The rows of a group lie close to one hidden flat surface of 10 dimensions, which may be shifted away from zero. Surfaces can cross.
In the rows, zero is written as 128.
Some rows, each with its group after it:
[109 176 137 235  79 111 115 155 122 172 134 114 157  80 133  68 153 104
 132 140 146 155] => Vuze
[140  83 137 119 134 144 100  86  89 136 126 108  83 172 123 100 122 107
 112 167 146 113] => Vuze
[134 121 195 149 147 182 134 142 173 161 120 126 148 167  68 147  91 144
 180 104 119 146] => lona
[168 179 119  86 136 126 123 109 144  80 138 141 112  90 126 126 167 133
 114 121 162  98] => dof
[184 135 138 146 135 141 179 118 149 121 151 148 116 151 118 149 140 142
 117 156 113  94] => Zuti
[103 104 190 127 124 145 119 182  95 156  79 116 141 106  51 112  98  91
 152 109 116  97] => dof
[171  47 110 106 133 159 112 129 136 124 142 117 104 175 112 155 127 152
 141 154  94 175] => Zuti
[142 104 116 140 159 164 114 149 159 123 167 120 126  82  60 113 134 132
 118  77 171 186] => Zuti
[ 99 118 137 103 194 150 144 147 130 131 121 202 139 119 133 125  77 110
  51  72 174  95] => dof
[108 157 144 161 170 145 132 142 111 144 127 110 181 111 105 109 100 105
 166 125 140 157] => dof
[145 154 151 127 148 145  91 111 138 141 114 126 111 153 110 130 122 144
  91 160 159 122] => Zuti
[164 139 120 136 124 133 130 127 128 102 162 104 176 128 102 130 126 169
 177 131 124 184] => Zuti
[127 141 111  78 159 145  95 130 146  72 137 102 173  97 100 134 135 157
 201  97 124 215] => lona
[152 129 149 156  62 107 155 122 100 137 133 134 116 109 145 100 161 118
 157 137 127  84] => Vuze
[148 129 111 119 201 119  72 134 101 156 131  67 105  80 132 113 153  91
 172 131 138 162] => Belin
[177  56 108 130 142 132 122 170 112 126 123 186  91 124 150 149 145 116
  84 140 112 143] => ged
[124 147 126  99  78  82 126 162 102 109 120 142 171 101 157 118 122 167
 140 116 127 132] => ged
[ 84 123 158 150 112 124 149 140 146 165 107 148 113 118 126 132 120 100
 127  87 122  82] => Vuze
[108 110 100 197 153 126 117 195 114 150 107 147 154  99 169 107 121  82
  98 133  98 180] => Zuti
[135  79 120 125 136 146 163 149 162 116 153 122 111 122 109 129 126 105
 113  76 103 116] => ged
[159  32 102 152  72 133 105 147 142 150 130 112  68 153 127 156 173 138
 141 163  72 179] => dof
[139 197 145 171 127 103 141 103 106 157 138 114 145 146 139 106 118 124
  95 177 155  63] => lona
[157 153  86 189 102 103  86 118 122 156 145  83  85 106 139 107 188 118
  94 179 148 145] => gog
[ 90  81 204 109 105 168  79 111 159 195  90 122 118 214  93 155  67 173
 165 140 136 149] => dof
[143 135 139 141  34  94 191 138 149 140 172 149 124  96 119 135 163 160
 104  84 155  72] => Zuti
[136 123 160 134  87 121 157  95 137 169 131 112  93 203 126 155 114 151
 142 173 107  63] => gog
[156 141 170 169  86 139 113 122 158 175 108 104  77 138  86 131 170 117
 148 159 123 104] => dof
[ 94 175 156 120  91  88  92 154 136 141 113  94 133  48 128 103 166 124
 197  82 128 120] => lona
[103 130  99 145 113 116 144  69  90 154 123  85 132 180 170 127 119 103
 187 181 100 134] => dof
[ 85 139 108 153 138 119 152 132 115 136 125 125 170 113 150 117 101 111
 155 107 112 146] => lona
[129 165 159 112 181 145 109 128 134 128 116 147 138 109 110 120 115 113
 115 117 164 111] => ged
[104  44  91 107 131  92 105 164 100 159 143 116  96 114 144 120 105 122
  65 104 136 124] => gog
[111  75 142 233 179 186 129 188 179 204 114 151  88 109  97 122 133  53
  84 103 127 154] => Zuti
[135 150 128 148 101 122 164 137 144 109 147  96 165 111 121 143 148 147
 228 115  80 171] => Vuze
[125  58 110 117 208 148 102 167 125 144 149 128 114 113  96 124  90 107
  83  85 148 155] => gog
[105  58 142 140  84  88  73 196  94 192 108 137 127 144 154 126  91 169
  91 142 131 157] => Belin
[117  97 124  64 142 124 202 151 150  91 129 164 146 149 141 175  90 140
 148  71  75 100] => Vuze
[160 177 156 116 117  87 138 112 104 136 137 111 100  91 136 108 162 109
 148 127 137  34] => lona
[ 91  70 135 159 124 142 108 149 133 168 113 124 110 143 122 138 113 115
 144 122 113 159] => Belin
[109 116 151 127 169 153 164 114 115 138 128 127 149 134 116 123  97  94
 171  96 122 123] => Vuze
[ 89 124 130 117  94  95  78 123 112 145 106 127 100 122 152 115 132 143
 101 132 150 125] => dof
[ 86 117 117 150 135 126 198 164 119 120 130 160 180 104 147 128  95 101
 146  71  92 131] => Belin
[121 140 176  94 117  86 114 184 119 153 105 155 131  75 137 128 122 138
 132  80 147  69] => Belin
[117 149  96 146 139 102 146 112  78 133 143 130 167 159 166 106  97 122
  80 170 139 118] => Zuti
[137  71  25 112 150  83 133 125  82 119 172  57  85  85 171 122 172  83
 168 121  92 164] => gog
[ 60 144 147 147 105 137  97 139 172 159  99 134 136 112 121 129 126 136
 136  97 144 155] => lona
[125 137  89 102 169 181 118  60 142  66 142  80 127 155  95 133 140 123
 149 144 126 195] => Belin
[146 188 145 182 128 123 132  91 103 169 120 100 161 161 148 129 121 126
 196 192 124 140] => ged
[ 70 149 149 117 129 123  93 121 113 143 108 104 189 140 119 120  86 151
 176 125 140 172] => Belin
[146  99 100 189 133 146 105 166 139 142 140 113 127 116 108 119 140 122
 107 145 113 201] => gog
[155 210 138 116 167 130 163  94 101  92 136 112 184 132 113 119 113 127
 171 153 136 100] => dof
[ 96 110  97 115 104  87 173 155 102 104 140 153 143 103 168 113 111 123
  71  92 115  92] => ged
[202 100 139 112 103 107 178  99 126 154 186  82  97 194 110 154 120 157
 162 160 103  70] => gog
[121 164  94 134 163 136 141 108 105 104 121 134 149 138 148 121 121 110
  88 157 136 144] => gog
[123 158  89 143  77 108 144 108 158 101 135 119 128 129 160 151 173 146
 151 141 102 149] => lona
[158 112 138 119 106 137 130  97 133 133 133 106 103 169 115 146 147 159
 153 159 112 123] => Zuti
[ 70 168 135 129 134 108 111 107 109 158 112  95 145 118 149 112 115 105
 166 123 140 112] => Belin
[152 101 113 112  72 146 115 111 157  99 124 140 101 170 107 157 147 182
  78 164 127 139] => Belin
[173 228 140 169 138  91 137 120 114 149 141 108 136  95 140 110 152 121
 137 168 162  85] => Belin
[112  68 118  97 148 133 112 139 103 144 123 126 131 163 130 137  91 130
 129 133 116 158] => Belin
[116 176 144 124 155 120 129 137 115 124 111 151 173 138 143 122  86 132
 113 136 140 110] => Zuti
[109 151 142 106 114 151 123  95 195 102 163  35 110 128  56 111 145 142
 190  83 128 134] => ged
[ 96 174 162 116 124 115 113  80 152 163 115 139 109 150 149 131 121 142
 118 133 172  85] => dof
[135 141 134  93 111 132  95 132 146 111 111 147 127 120 116 133 135 162
  87 131 151 123] => gog
[144 127 122 178 191 154 149 143 113 137 132 133 122 115 106 120 127  61
 105 120 129 118] => dof
[147 134 139 134 158 171 141 148 151 101 142 142 187 140  84 138  96 154
 123 118 135 182] => Belin
[140 169 131 201 114 125 167 137 129 143 157 108 181 135 122 120 130 137
 178 142 106 158] => Zuti
[133 172 181 109 110 129 125  94 174 141 112 123  70 126 108 134 164 124
 131 120 156  41] => Vuze
[148  84 144 141  81 135 109 166 139 153 110 138 117 113 127 146 156 149
 180 124  94 177] => ged
[106 196 115  77 106 117  81  90 155  93 113 129 116 106 141 135 163 159
 111 126 166 123] => lona
[119  56 124  91 135 106 153 141  97 138 126 123  98 137 146 131 115 103
 164 112  94  94] => lona
[167 179 160 156 155 146 131 141 146 139 139 116 167 117  89 126 122 145
 168 126 137 145] => Belin
[127  99 159 156 150 164 146 163 196 161 122 161  94 144  89 161 124 123
  88  94 116 110] => Vuze
[140 102 163 144  74 129 121 150 146 159 133 103 133 152 108 139 128 165
 193 128 103 154] => lona
[103 158 106 123 149 125  65 140 139 113 127  88 161 100 114 118 127 153
 122 124 156 201] => Vuze
[128 126 128  65 192 138 143  74  99 108 128 125 121 168 136 131  90 102
 141 139 138  96] => ged
[151 144 167 123 113 147 137 146 159 117 123 156 146 127 105 139 119 157
 133 115 127 117] => gog
[131 121 162 198 135 167 131 174 190 169 135 125 123 104  65 114 133 119
 118  95 135 147] => ged
[ 81 152 124 156  62 106 186  95 167 127 175  34 117 151 106 104 139 120
 157 106  90  84] => ged
[103  88 175  88  40 101 153 145 147 157 107 143 109 170 140 162 113 179
 159 107  99  73] => gog
[171 116 110  76 173 149 200  60 133  96 163 126  71 151 112 156 146  97
 139 113 135  57] => Zuti
[ 93 116 129  55 140  95 103 128 122 129 125  88  91  82 132 129 149 117
 170  75 137  98] => gog
[166  86 120  95 131 153 120 106 129 117 132 157  95 202 123 158 104 170
  45 177 129 119] => lona
[170 153 143  85 173 159  98 139 168  82 142 126 137 113  74 132 138 160
 119 109 160 153] => Vuze
[128 164 124  80 120 109 157 147 184 103 123 152 141 135 132 177 114 175
  81 106 116  94] => Vuze
[ 90 123 150  93 172 157 106 117 152 136 108 130 106 130 104 138 112 116
 110  99 158 121] => lona
[128 100 106 133 127 107 155 148 124 116 129 149  94 109 160 126 151  99
  90 108 125  95] => ged
[ 70 129 128 139 139 135 127 112 134 137 141  74 145 152 106 101  86 113
 125 109 123 136] => ged
[129 134 101 128 144 124 107  84  95 133 126 120 101 156 156 125 127 122
  84 171 154 113] => dof
[173 114  86 171 158 140 149 128 137 109 155 116 104  96 126 122 176  82
 128 123 110 158] => Vuze
[136 109 117 138 100  95 150 156 117 155 143 136  97 119 146 129 136 126
  67 124 135  82] => gog

New rows, each followed by its group:
[ 93 122 154 127 120 137 125 174 146 122 140 127 174 112  97 107  90 136
 126  67 130 141] => ged
[113 139 191 121 135 151  77  99 119 183  85 126 119 166 111 145  94 147
 156 170 157 129] => ged
[167  90 143  76 108 103 163 140 119 124 166 123 128 159 118 150  92 180
 132 126 116  85] => gog
[128 183 125 194  80 129 166 105 163 135 130 129  97 122 129 134 179 114
 117 149 129 102] => Belin
[ 96 166 190  66 154 105 134 140 110 137  71 202 135  98 151 138  95 117
 112  90 165  30] => ged
[128 148 116 151  70 114  76 104 151 155 136 129 116 143 161 137 151 183
 103 163 161 163] => dof
[129 153 149 137 182 153 187 122 145 116 149 125 161 123 100 119 101  93
 150  81 122  93] => ged
[152 127 130 111 116 128  75 117 115 123 105 105 145 187 149 146 111 170
 155 204  89 175] => Zuti
[100  92  72 143 118 107 142 159 119 136 136 118 147 141 170 158 113 128
 112 130  87 174] => Vuze
[130 154 170  79 150 149 115 108 169 118 127 131  87  91  78 137 153 129
 122  80 189  73] => Zuti
[103 144 113 136 126 132 119  92 143 125 115 110  95 115 121 129 159  98
 123 125 140 125] => Belin
[109  75 130 121  95 105 104 184 123 151 123 159 125 130 132 121  92 156
  30 122 150 119] => gog
[158 117 106 183  44  98 168 133 134 125 166 101 126 147 137 125 151 162
 123 157  81 124] => ged
[124  80  79 108 138 124 189 148 125 113 145 146 158 189 164 172  77 145
 107 131  71 138] => Vuze
[ 61 160 128 184 106 106  71 128 114 180 111  95 127 109 139  87 122 113
 102 147 161 144] => Vuze
[126 121 132  88 164 178 118  98 166 105 129 150 147 184 103 163  97 170
 106 139 133 158] => lona
[ 88 137 139 137  41 111 156 137 149 118 113 168 145 131 142 136 123 155
  79 124 129  99] => Belin
[138 110 151  64 121 107  92 133 105 141 114 123 123 154 135 141  94 178
 142 143 138 116] => Belin
[135 115 162 161 103 111 138 202 124 161 103 195 148  93 154 142 130 132
 139 106 112 133] => ged
[117  56 103 131 138 119  73 135  87 171 121 119  96 187 151 129  84 133
  58 188 135 164] => Belin
[ 83 146 103 120  89 100 124 120 110 106 120 130 163 120 152 124 123 144
 121 125 131 133] => Belin
[133 117 128 146 179 122 119 140  98 156 133 110  96 112 118  94 122  81
  96 130 151 100] => lona
[159  44 119 149  46 116 101 112  62 133 140 118 114 187 147 101 128 156
 128 198 111 154] => Vuze
[138  69 143 113  85 116  99 108  80 129 125 133  73  99 133  82 163  96
 130 124 142  97] => Vuze
[182 201 164 142  75  97 138 128 118  95 148 139 165  88 129  90 158 156
 135 133 155  89] => Vuze
[131 170 102 188 115 137 112 107 167 140 134 105 115 132 127 131 167 122
 116 168 138 167] => lona
[ 82 116 107 219  78  99 126 141 100 194 132 102 144 163 157 108 101 122
  85 164 113 142] => ged
[164 160 109 106 102 141 138 139 150  60 155 143 162 110 108 138 143 179
 119 126 130 166] => Belin
[126 124 145 180  86  99 131 195  87 130 140 166 175  66 143  69 120 128
  95  95 147 145] => Vuze
[ 82 172 120 119  93  94  80 106  99 127 117 110 154 125 143 108 111 156
 115 152 156 151] => Belin
[108 146 152  93 136 112 116 113  85 138  87 115  71 107 107 109 142  78
  88 140 154  27] => dof
[137  51 165 122 135 118  91 169 107 175 122 114 104 138 106 108 103 127
 121 122 131 120] => lona
[200 105 102 134 137 116  91 137 114 130 152 109  95 132 126 133 153 151
  97 170 135 145] => Belin
[152 124 131 133 148 149 112  55 111 139 133  88  85 179 117 121 135 108
 143 178 139 108] => Vuze
[107  85 133  92 146 143 143 166 140  90 150 121 177 128 100 129  80 158
 139  67 108 160] => ged
[ 76 134 119 149 130 109 133  95 101 176 113  92 101 144 160 128 121  85
 159 146 114  95] => Belin
[111 162  75 144 150 163  92 118 177  94 130 143 135 112 127 140 148 142
  52 133 159 199] => lona
[ 58 155 142 145 171 140 169  93 108 159 107 115 169 148 138 123  73  75
 180 113 124 114] => Belin
[142  78 136 166 143 152 138  92  83 152 135 120 134 193 117  98  91 107
 140 174 124 135] => Vuze
[117 135 113 124 112 138 137 109 119  99 104 169 154 166 154 136 117 141
  94 163 122 140] => gog
[141 168 137 103 134 123 133  99 131 112 119 116 116 127 141 143 149 124
 163 146 120  99] => Zuti
[ 75 132 172  63 169 141  81 134 141 130  75 114 131 123 120 136 107 122
 203  92 120 135] => Zuti
[108 105 181 118 186 160 125 154 153 177  97 145 101 127  87 141  97  91
 131  79 146  92] => Belin
[ 54 130 115 118 102 109 114  84 148 175  99  82  79 178 156 165 129 125
 153 143 106  99] => Vuze
[ 83  76 119 169  96 146 113 164 165 140 105 159  89 106 116 126 148 105
  52  98 137 144] => Belin
[114  92 146 123 220 136  63 146  92 201 111  81 112 128 115 113  88  92
 152 129 155 154] => Belin
[130 162 158 127 116 147 140 123 215 156 117 116 100 164  88 189 133 165
 132 131 114  95] => Vuze
[ 84 119 112 162 138 136 142  93 134 177 118  88 105 178 146 148 111 107
 151 154  95 133] => Vuze
[155 138 162 147 140 142 132 164 139 144 110 156  96  99  89 124 154  90
  67 127 150  61] => dof
[120 115 113  79  83 105 161 103 136  96 172 109 121  84 102 128 160 157
 183  71 145 124] => Zuti
[152 112 146 101 121 130 109 157  92 102 113 133 143 122  93 121 106 131
 102 146 129 124] => dof
[138  94 128  99 148 109 110 181 105 120 133 127 131  78 124 110 124 123
 129  88 129 135] => lona
[161 134 104  69 150  99 173  95  74  59 151 141 135 101 166 103 140  93
 153 105 127  66] => Vuze
[106 152  78 115 129 101 150 127  98  83 130 141 158 104 160 119 126 119
  90 122 137 119] => Belin
[123 105 148 104  98  84 107 160 108 162 113 152 105 133 153 133 116 152
  69 135 143  79] => Belin
[ 90 147 116 115  73 102  98 152 169 138 110 111 130 114 135 151 133 172
 112 112 124 145] => Vuze
[127 165 163 132  77 106 106 132 113 136 133 117 181 127 123  99 116 170
 171 133 139 144] => Vuze
[ 84 104 114 101 113 125 110 128 121 119  92 157 123 150 147 138 107 131
 107 135 118 141] => gog
[135 159 132 165 171 136 101 166 149 141  77 142  98  98 154 125 166  84
 105 145 108 125] => Zuti
[ 83 141 170 169 149 142 127 109 107 193  95 113 117 157 107 109  89  82
 106 161 148  73] => dof
[112 117 136 138 125 138 139 110 132 141 110 160 124 169 141 139 111 122
  84 153 120 110] => gog
[207  71 117 171 177 150 104 174 126 149 157 122 132 147 102 141 118 142
 108 167 118 205] => Belin
[136 161 152 113 119 113 150 148  72 109 121 110 188 115 106 119 107 128
 181 141 109  99] => dof
[152 129 103  91 196 131 153 106 101 106 170 107 139 138 119 125 102 115
 130 127 126 112] => gog
[ 96 131 172 118  99 120  92 124 147 172  91 124  96 153 133 138 126 143
 119 148 138  87] => Zuti
[133 148 175 123 150 151 116 161 148 133 115 152 154  99  95 131 123 140
 163  88 144 134] => ged
[164 167 184 114 108 133 150 111 142 136 116 158 143 184 125 150  93 172
 132 157 118  66] => Zuti
[147  92 123 135 109 156 130 121 167 127 107 147  58 145 122 156 185 117
 122 143  99 123] => gog
[ 88  96  87 166 158 123 121 148 106 153 177 128 146  68  98  81 114 105
  19  73 210 158] => Zuti
[143  79 110  32 135 118 142  91  89  90 149 144 119 172 128 145  88 166
  74 138 144  85] => Zuti
[102  61 147 178 112 154 153 117 142 202 126 149 126 229 154 151  74 140
 126 156 100 157] => dof
[115 131 171 158  97 156 175 116 152 150 109 148 156 193 119 161  99 140
 183 138  82 114] => gog
[ 89 125 151  79 178 161 128 105 157 135 114 105 153 179 101 171  72 145
 168 109 110 146] => Vuze
[175 133 131 181 148 136 127 186 160 131 140 132 128  56 104 129 171 108
 140  92 128 162] => Belin
[126 167 160  94 132 111 147  90 114 142 116 137  98 148 140 131 115 120
  93 141 156  14] => lona
[161 106  97  81 186 126 134  98 111 110 172  76 100 133 117 137 132 110
 155 121 132 112] => gog
[127 140 158 171  63  88 161  93  49 142 136 115 154 115 163  52 139  95
 204 143 130  89] => Vuze
[ 86  81 119 109 163 142  78  95  99 179 107  85  86 177 138 140 103  99
 142 160 129 133] => Belin
[133  51 174  91  68 114 163 113  49 127 131 151 139 157 147  95  91 126
 197 120 105  84] => Vuze
[155 141 154  75 108 115  81 136 107 121  98 151 140 137 135 138 120 190
 145 161 151 136] => ged
[ 83  87 170 136 126 139  80 155 101 162 109 127 158 122 110  83  82 120
 118 108 161 158] => Vuze
[ 75 150 131 121 108 125 106 102 146 130  88 114 115 105 137 131 162 105
 188 117 112 139] => gog
[129  80 145 189  92 162 108 123 179 185 135  75  59 151  92 132 174 113
 144 144 110 143] => ged
[ 92 104 137 104 162 144 175 139 144 120 131 128 113 101 123 130 120  80
 156  53 107  88] => ged
[176 130 136 202  91 128 134 192 158 150 155 163 146  95 103 118 152 156
  62 120 145 149] => Zuti
[ 79 152  78 117 119  88 126 115 125 129 122 108 137 130 174 141 122 134
 111 138 121 128] => Vuze
[137  84 126 128 109 133 171 127 138 138 157 148 113 141 112 136 119 138
 114 103 128 110] => Zuti
[ 72 126  58 102 138 125  98  48  92 108 116  86 104 162 158 118 131 100
  96 170 140 145] => Belin
[145  53  96 119 136 143 115 129 103 132 141 114 131 187 133 153  95 143
 122 171 104 185] => Belin
[139 197 164 151  89 133 138 106 179 150 123 158 109 147 118 149 145 158
  75 155 156  71] => lona
[104 173 153 103 110 160 112  85 163 107 118 117 126 131  95 134 138 141
 133 131 160 122] => Belin
[148 180 110 130 189 129 113 134 136  99 113 124 120  79 145 115 168  85
 126 131 129 125] => Zuti
[123 132 127 142 222 166 148 120 154 130 133 135  78  79  97 120 149  47
  97  71 164  85] => Zuti
[132 126  82 112 176 132 101 103 119  94 158  89 110 134 111 112 128 116
  71 138 151 135] => ged
[167  91  61  43  64  73 115 121  78  51 136 107 109 118 168 147 176 173
 162 158  92 149] => dof
[160 156 106 150 148  74 155 144  96 137 199  74 157  85 127 102 123 131
 149 106 145 126] => gog
[113  85 114 102 165 151  91  75 117 162 115  85  72 188 124 145 120 106
 136 168 129 134] => Belin
[154 142 140 114  78  71 193 200  94  91 118 195 172  79 148 124 124 137
  77 108 115  52] => dof
[138 192 122 126 135 126 134 106 151 109 140 122 130  99 138 125 158 122
 116 124 148 107] => lona
[156 157 134  82 174  93 118 119  95 133 175  92 146 122 109 116  94 153
 101 123 180  91] => gog
[170 106 101 177  89 158 151 129 163 117 155 134 121 153 105 148 160 148
 111 155  91 173] => Belin
[ 93 112  93 153 125 100 171 131  95 143 146 137 127 113 161 112 119  93
  95 116 132 109] => Zuti
[125 124 154 181  60 121 141 146 130 153 135 110 165 132 127 115 126 145
 210 131  89 166] => Vuze
